There are 3 nested groupings, the coarsest first. Each group lies inside one group of the grouping before and may be the whole of it. The rows also spread widely along 8 directions, which tell nothing about the answers.
(in the rows, 128 means zero)
Some rows, each with its group in each grouping after it:
[130 121 120 129 133 156 145 134 130 154 156 163 157  96 132 129 110 126
 149 134 131 157 116 122 112 115 141 148] => q_255 q_409 sifug
[138  98 144 108 115 147 108 167 137 133 152 174 129 134 115 170 115 108
 168 211 134 237 134 140  80 122 127 116] => q_255 q_409 luzan
[122 107  97 134  74 118 105 125 127 119 122 130 124 101  95  84 133 136
 150 104 150 186 164 138  91 129 135 141] => q_816 q_549 Tiz
[142 140 100 112 136 126 126 138 128 145 149 150 165 120 138 130 107 150
 161 134 144 183 118 116  78 108 118 137] => q_587 q_831 fulab
[126 108 110 128  87 119 183 119 109 154 124 148 120 101 129  95 129 116
 125 105 129 125 126 145 134 156 147 140] => q_255 q_616 Bupaf
[115  89 126 142 113 153 155 139 134 141 148 147 131 112 114 132 132 113
 129 121 115 146 131 131 122 128 149 148] => q_255 q_616 mozuf
[124 113 101 159 115 123 128 129 127 144 115 117 139 101 124  92 133 134
 140 112 137 114 131 147 119 126 142 169] => q_188 q_244 Fatim
[101 124 106 113  90 115 140 154 131 142 127 146 100  86  88 120 140 137
 149 114 132 131 135 136 139 157 133 150] => q_587 q_252 Kofe
[110 112 153 129 133 178 119 157  97 157 158 167 163  46 104 150 104 144
 195 150 145 157 125 153 126 126 138 145] => q_188 q_774 Zivo
[122 113 104 136 117 124 123 141 131 139 134 142 143 100 112 109 119 141
 143 125 135 134 125 143 114 125 129 164] => q_255 q_616 zup
[128  95 127 149 114 136 112 138 131 122 129 127 143 130 108 114 121 132
 137 139 141 162 146 145  99 114 137 145] => q_181 q_55 Guneg
[135 121 102 131 123 122 158 127 133 156 137 148 147 118 134 112 123 122
 132 124 132 133 115 128 117 126 140 153] => q_255 q_662 Sipi
[124 109 115 122  99 120 161 139 113 156 128 153 125 109 113 112 118 122
 136 132 129 131 123 154 138 147 139 147] => q_255 q_955 muka
[ 91 108 132 132 109 170 129 138 107 137 159 145 140  66  82 124 121 145
 167 105 125 133 124 127 126 118 132 153] => q_188 q_774 fesol
[137 104  90 127 118 114 160 129 117 155 140 137 135 152 112 103 128 128
 125 126 122 152 121 115  93 111 130 137] => q_816 q_227 kar
[134 109 115 129 116 156 133 115  96 143 160 144 169 118 108 104  94 135
 146 104 126 187 114 128  85  91 118 136] => q_255 q_955 lirog
[129 103 139 120  90 143 124 127  68 150 133 146 133  98 105 102 103 135
 167 114 144 185 134 165 108 125 128 108] => q_587 q_252 sar
[139 100 117 136 130 153 147 127 116 148 157 133 155 151 121 137 124 123
 143 145 123 182 114 107  72  91 122 130] => q_188 q_999 Vevev
[125 109 113 110 127 146 142 138 118 143 151 146 151 126  91 123 116 146
 142 125 125 140 110 124  99 106 118 141] => q_181 q_680 kagol
[129  96 125 126  83 121 204 130 109 162 120 148 104 127 134 126 141 100
 136 148 125 141 128 139 133 158 154 121] => q_188 q_489 viku
[141  90 110 168 147 116 132 153 150 144 124 125 146 159 125 128 132 119
 115 154 129 125 127 143 112 112 143 169] => q_255 q_955 ter
[120 113 102 134 147 148 106 128  97 141 155 116 167 119  79 105 107 161
 156 114 124 135  96 130  81  77  94 154] => q_188 q_999 Sol
[123  80 127 146 111 145 136 141 116 149 141 144 132 120 108 121 126 119
 141 135 128 169 147 143 112 122 154 136] => q_816 q_227 mudu
[129 112 106 130 113 138 142 116 106 144 137 134 155 118 104  93 113 147
 138  97 138 140 119 132  95 106 124 138] => q_181 q_680 Vid
[141 111 132 109 146 132 136 174 110 163 143 165 137 131 118 162 110 133
 162 187 136 161 111 153 106 124 125 128] => q_587 q_252 Difor
[122 118  94 131 115 111 107 134 135 132 136 130 137 123  93  97 122 138
 140 118 131 140 120 141 101 113 113 160] => q_255 q_662 Sipi
[116 114 113 118  87 138 156 122 142 141 148 154 128 103 123 121 135 111
 139 111 127 176 134 112 111 136 146 137] => q_255 q_662 Sipi
[122 105 106 137 105 127 153 133 141 139 137 143 134 114 124 116 132 124
 127 119 127 144 130 125 111 130 143 155] => q_255 q_616 zup
[113  92 140 140 128 152 111 162 118 134 151 144 136 115  87 148 123 134
 166 166 129 153 128 143 109 113 127 147] => q_188 q_774 fesol
[131 108 124 135 117 133 141 147 130 146 131 144 137 114 130 137 128 122
 159 163 141 161 134 139 109 131 138 140] => q_188 q_489 viku
[139 106 126 119 136 150 122 154 108 161 154 165 159 113 120 142 103 131
 169 169 141 198 131 142  91 111 134 129] => q_816 q_227 mudu
[154 119 102 164 143 110 155 127 132 160 114 137 167 112 171  98 119 127
 124 132 153 111 126 149 122 134 154 167] => q_255 q_616 Bupaf
[ 91 105 117 114  67 149 123 137 110 132 137 154 112  47  70 103 129 136
 167  91 136 158 154 144 132 152 145 143] => q_816 q_549 Tiz
[ 98  82 118 169 129 156  91 137 117 112 156 102 143 123  57 105 126 152
 144  96 116 123 127 130  98  76 112 167] => q_188 q_774 fesol
[148 105 123 141 118 142 154 124 127 151 142 154 148 131 146 121 118 110
 135 143 133 177 127 128 101 118 149 133] => q_255 q_409 sifug
[112 127 111  80  84 127 154 143 119 134 146 162 115 110  88 127 120 136
 152 138 124 166 119 123 107 143 117 129] => q_181 q_55 Guneg
[131 137 100 129  99 121 150 127 139 150 120 145 141  85 153 108 134 126
 151 128 147 154 136 127 110 147 150 153] => q_188 q_244 Fatim
[138  97 111 154 120 121 159 131 142 141 129 135 138 136 141 116 134 112
 115 132 131 141 133 131 109 129 148 151] => q_255 q_616 Bupaf
[127 107 114 139 122 128 142 148 146 139 138 147 136 109 126 128 131 122
 135 141 133 140 131 136 117 136 141 158] => q_255 q_616 Bupaf

New rows, each followed by its group in each grouping:
[120 139 131  91 128 164 109 149  97 155 153 178 173  49 101 132  87 163
 198 142 156 169 116 152 108 124 116 137] => q_181 q_680 Vid
[104 120  97 145 131 118 115 146 128 133 120 118 140  94  78  89 118 162
 133 102 133  60 117 154 143 125 125 189] => q_181 q_55 Guneg
[138 117 119 118  75 107 135 138 129 140 118 159 126 112 133 114 123 114
 151 159 150 203 147 152 108 155 141 133] => q_255 q_955 lirog
[111  98 123 118 120 152 157 146 114 150 160 156 134 115  88 136 114 125
 138 126 109 134 109 134 128 121 128 148] => q_255 q_955 muka
[105 117 135 113 132 159 144 159 114 159 155 168 142  68 111 155 111 141
 171 129 127 133 117 141 141 137 144 146] => q_587 q_831 fulab
[124 113 112 119  97 133 125 136 135 125 146 147 133 108 111 118 123 127
 146 130 133 186 136 129  90 128 125 138] => q_255 q_616 Bupaf
[104 105 104 139 104 126 124 155 184 116 140 124 111 136  98 147 168 120
 135 149 122 159 143  96  95 127 132 162] => q_188 q_999 Vevev
[127  91 132 157  94 151 130 114 129 131 134 124 144 113 131 117 140 115
 145 126 142 200 157 121  88 119 151 129] => q_188 q_999 Sol
[129 118 110 132 134 133  86 148 112 134 141 132 151 114  91 115 109 156
 162 126 143 166 129 145  91  98 107 145] => q_587 q_252 Kofe
[129  90 140 133 120 152 140 142 102 151 133 151 146 112 107 126 113 132
 152 141 141 148 129 159 115 123 140 131] => q_181 q_680 Vid
[142  67 149 170 125 150 122 133  96 148 130 138 140 136 115 113 109 113
 137 150 131 155 134 178 117 109 148 134] => q_255 q_409 sifug
[127 112 112 146 118 151 138 121 120 145 140 132 153 102 129 109 124 129
 147 111 131 153 126 126  98 110 139 148] => q_188 q_244 Fatim
[141 126  71 146 136  92 141 142 154 154 121 128 147 138 133  98 133 138
 123 132 140 119 127 121 103 121 138 173] => q_816 q_227 mudu
[136 110 120 129 105 124 161 134 114 155 128 143 129 126 134 119 128 120
 137 126 138 159 131 131 112 132 143 125] => q_587 q_252 sar
[119 106 100 124 108 139 142 142 130 140 144 147 132 112  98 122 130 129
 143 121 128 158 134 117 102 124 139 144] => q_816 q_549 Tiz
[108 104 143 113 103 166 131 155 161 120 159 162 133 106 112 168 133 116
 156 160 129 207 152 108  99 132 150 132] => q_181 q_55 Guneg
[111 104 115 130 117 152 115 147 136 128 155 134 134 119  94 137 132 131
 154 137 117 170 126 120  86 105 122 149] => q_188 q_244 Fatim
[141 101 119 158 112 129 148 104  89 157 115 118 154 116 132  85 122 129
 138 115 144 141 127 150 108 118 140 138] => q_188 q_999 Sol
[111 115 114 151 147 166  75 144 148 117 162 118 171  96  96 123 116 157
 155  94 138 166 139 114  80  77 121 162] => q_587 q_252 Difor
[120 105 109 141 131 147 134 129 117 138 155 122 148 136  99 113 120 140
 130  88 118 142 117 112  93  86 121 142] => q_587 q_252 sar
[132 142 105 113  89 128 130 120 139 140 137 163 144  78 139 101 118 128
 160 123 151 194 138 123 100 138 138 141] => q_255 q_409 sifug
[137  92 116 135 108 136 135 120  84 144 140 124 138 149  98 106 119 131
 147 134 127 170 115 139  83 100 111 124] => q_188 q_999 Vevev
[116 141  98  92 105 129 148 139 116 151 150 157 128  94 100 123 120 146
 158 108 130 162 116 113 107 130 115 135] => q_587 q_252 Kofe
[129  94 135 105  93 108 109 165  98 140 110 153 109 120  76 119 118 140
 163 182 147 150 132 195 122 152 118 130] => q_181 q_680 kagol
[102 111 122 139 110 134 126 155 117 145 134 139 128  74  85 118 130 145
 163 128 136 111 127 152 134 138 132 164] => q_188 q_774 Zivo
[117 101 120 124  86 151 180 120 119 148 145 146 120 115 123 126 139 108
 138 117 114 168 127 113 106 132 148 127] => q_188 q_244 Fatim
[139 102 126 150 126 144 133 136 126 148 137 147 161 113 137 124 115 121
 142 137 142 169 136 143 107 118 149 149] => q_255 q_955 ter
[116 105 138 113 105 155  95 150 134 123 144 153 145  90  93 132 119 142
 171 147 149 195 148 142  95 122 128 136] => q_181 q_680 kagol
[118  85 124 154 142 158 141 146 136 134 153 126 143 139 105 146 131 125
 140 140 115 138 122 117 101  95 132 152] => q_188 q_489 viku
[101 115 126 112 109 150 118 155 137 126 149 151 135  91  87 136 119 142
 159 137 131 152 133 132 116 129 130 152] => q_181 q_55 Guneg
[123 130  99  98  94 100 122 150 111 137 124 144 114 110  91 111 121 143
 173 158 141 155 118 152 103 138 100 140] => q_188 q_489 viku
[123 116 100 137 118 123 111 138 116 130 141 122 144 123  87 104 123 152
 153 124 135 149 119 128  82  99 106 152] => q_188 q_774 Zivo
[109 129  84 104 130 150 160 127 119 143 178 136 142 128  79 122 121 151
 130  72 101 141  94  79  88  86 102 142] => q_587 q_252 Kofe
[120 134 109 111 129 164 157 128 137 152 173 169 160  87 128 132 110 129
 149 113 122 166 108  96 103 111 135 148] => q_255 q_409 sifug
[130  99 126 145 109 138 137 134 132 141 135 150 132 116 124 118 125 114
 137 140 133 163 135 141 114 126 148 143] => q_255 q_409 sifug
[103  92 112 139 105 137 107 151 157 112 150 128 121 131  72 126 137 127
 131 124 116 159 141 127 106 112 123 161] => q_255 q_955 muka
[ 94  96 113 131  71 138 110 122 125 105 146 118 112 112  73  98 137 141
 143  69 121 183 151 123  91 113 124 132] => q_587 q_831 fulab
[137 110 112 130 113 121 137 136 129 139 137 139 137 142 128 126 126 131
 142 133 135 179 134 127  88 118 132 129] => q_587 q_831 fulab
[136 113 115 120 108 109 112 150 111 144 114 145 135 117 100 107 115 146
 158 157 154 148 129 171 106 135 120 140] => q_181 q_680 Vid
[151 114 106 146  95  77 145 151 158 139 102 136 117 153 149 126 158 111
 134 191 157 173 150 133  94 151 145 143] => q_188 q_774 Zivo
[104 113 118 106  89 138 142 136 110 145 146 159 112  85  80 109 117 131
 151 115 117 137 112 146 131 139 125 143] => q_255 q_409 sifug
[132 121  94 134 139 115 150 154 171 140 139 144 140 132 134 138 138 124
 125 151 127 129 120 114 107 131 136 169] => q_255 q_616 Bupaf
[111  81 124 146 109 135 127 147 126 127 140 118 112 147  82 124 140 125
 125 112 115 146 138 131 107 109 130 137] => q_587 q_252 sar
[139 107 121 141 103 123 145 136 136 148 123 151 139 113 143 120 129 113
 138 145 145 171 144 142 115 142 155 145] => q_255 q_955 ter
[136  89 134 143  80 114 117 131  88 143 105 130 115 120 110  99 130 122
 160 159 152 175 146 179 111 144 133 126] => q_188 q_999 Vevev
[140 120 112 116 129 129 143 138 115 143 141 147 153 136 117 122 106 140
 142 151 134 152 112 133  94 113 122 139] => q_181 q_55 Guneg
[105 110  97 142  77 130 143 114 143 115 143 117 120 121  98  96 152 130
 129  85 124 159 141  92  91 114 131 148] => q_188 q_774 fesol
[117  82 125 171 117 172 129 111 113 131 148 111 151 116 110 104 127 125
 135  87 118 155 135 127  92  89 143 145] => q_188 q_244 Fatim
[122 112 117 115 123 136 128 150 120 145 151 159 131 116  93 128 112 132
 153 149 121 150 108 142 111 118 119 144] => q_255 q_409 sifug
[102  95 124 148 117 148 102 152 130 120 149 128 132 109  77 128 132 141
 156 134 126 144 135 131 105 108 123 158] => q_188 q_774 fesol
[126 112 136 108  88 149 159 133 117 150 143 164 128  97 137 138 125 116
 157 129 140 207 144 123 103 141 150 109] => q_587 q_252 Difor
[113 116 124 126 123 138  82 166 136 130 141 145 134  90  91 140 121 147
 172 147 145 177 146 147 107 125 123 149] => q_587 q_252 Kofe
[117 105 115 130 105 126 135 144 145 125 132 134 125 133 101 124 133 129
 130 139 128 147 135 127 107 128 135 148] => q_181 q_55 Guneg
[112 110 102 144 115 118 165 153 177 135 129 130 115 130 123 142 160 116
 127 146 123 117 134 106 123 140 149 168] => q_188 q_489 viku
[128 112 120 130 104 127 143 142 121 149 129 147 124 108 122 126 130 125
 147 131 141 166 142 138 118 141 143 131] => q_587 q_252 Kofe
[127 106 108 139 111 136 158 127 126 157 139 147 142 110 129 110 128 122
 136 115 131 159 139 121 110 126 156 144] => q_816 q_227 mudu
[126 104 122 122  87 138 132 135 116 148 137 158 131  94 119 114 123 122
 161 135 144 200 154 141 104 138 151 126] => q_816 q_227 mudu
[125 110 113 134 113 115 140 148 131 145 125 145 128 101 120 116 126 126
 139 140 137 127 130 157 129 149 138 157] => q_255 q_616 Bupaf
[106 105 108 122  77 143 137 128 108 137 137 147 121  75  86  98 128 133
 153  90 135 159 147 136 119 139 145 139] => q_816 q_549 Tiz
[108  91 103 155 142 158 118 140 113 139 152 123 152 101  67 105 116 151
 138  85 118 104 122 132 115  90 130 169] => q_816 q_549 Tiz
[116 112  89 150 110 120 127 125 147 126 133 122 141 109 111  91 131 140
 123  90 130 128 132 123 105 117 131 172] => q_255 q_616 zup
[130 118 112 101 124 126 153 149 103 156 150 157 134 129 108 138 112 142
 154 140 122 154 104 134 105 124 117 127] => q_587 q_831 fulab
[120  81  99 154 101 131 139 102  82 132 138 108 136 139  76  63 113 143
 114  60 110 118 112 146  99  91 113 148] => q_255 q_616 zup
[117  78 121 176 126 171 110 123 111 132 144 119 162  94  94  98 117 137
 140  79 135 146 151 138 106  91 152 155] => q_816 q_549 Tiz
[105 104 102 146 124 144 155 126 114 147 148 127 145 105  85  94 115 140
 119  72 110  83 107 131 139 109 131 175] => q_255 q_955 muka
[118 127  97 109  85  96 130 138 115 143 113 134 110 105  92 101 136 139
 157 145 139 143 123 149 112 148 112 143] => q_188 q_999 Sol
[128 130  88 136 125 125 140 127 143 145 138 139 157 108 125 104 122 137
 132 104 134 137 119 116 106 117 133 168] => q_255 q_955 ter
[134  93 104 151  99 131 136 114 131 136 135 127 141 135 124  94 135 120
 126 109 136 190 157 113  85 109 149 135] => q_816 q_227 kar
[136 116  98  91  96 115 148 139 125 135 154 155 126 163  98 128 119 123
 137 153 118 200 112 117  75 115 102 123] => q_255 q_955 muka
[129 110 112 130 109 127 138 137 135 136 138 146 137 111 123 117 125 124
 139 132 135 162 133 135 104 132 134 146] => q_255 q_616 Bupaf
[140 113 117 120 124 147 126 126  89 146 150 138 156 126 110 111 101 144
 152 111 135 183 119 132  76  93 113 120] => q_587 q_252 Difor
[139  76  93 146 134 122 144 144 123 138 140 121 129 191  83 122 131 125
 112 138 110 141 118 123  81  90 123 141] => q_816 q_549 Tiz
[130 102 127 130 124 151 119 143 117 141 151 140 147 125 110 143 123 129
 165 163 135 188 126 129  84 107 120 134] => q_188 q_999 Vevev
[124 123 109 136  99 138 182 105 118 162 128 138 147  87 147 103 135 123
 139 104 138 142 126 114 118 139 154 141] => q_188 q_999 Sol
[109 114 115 128 134 153 110 144 143 135 164 146 154  97  94 131 116 135
 153 119 123 151 118 124 106 104 125 160] => q_255 q_662 Sipi
[130 126  87 140 137 105 121 158 193 125 136 135 142 133 132 134 143 129
 126 154 137 141 133 109  94 126 131 178] => q_255 q_616 Bupaf
[124 104 127 122  96 116  92 174 170 114 130 159 114 119 116 154 141 112
 161 198 146 215 163 151  95 151 136 144] => q_255 q_616 mozuf
[153 108 125 122 129 126 152 140  87 173 129 166 143 124 131 120  96 122
 151 170 135 148 101 166 117 127 130 130] => q_255 q_409 luzan
[140  78 151 152  98 151 118 112  70 144 116 133 154  99 110  80 102 138
 153 113 157 164 148 187 114 120 145 123] => q_181 q_680 kagol
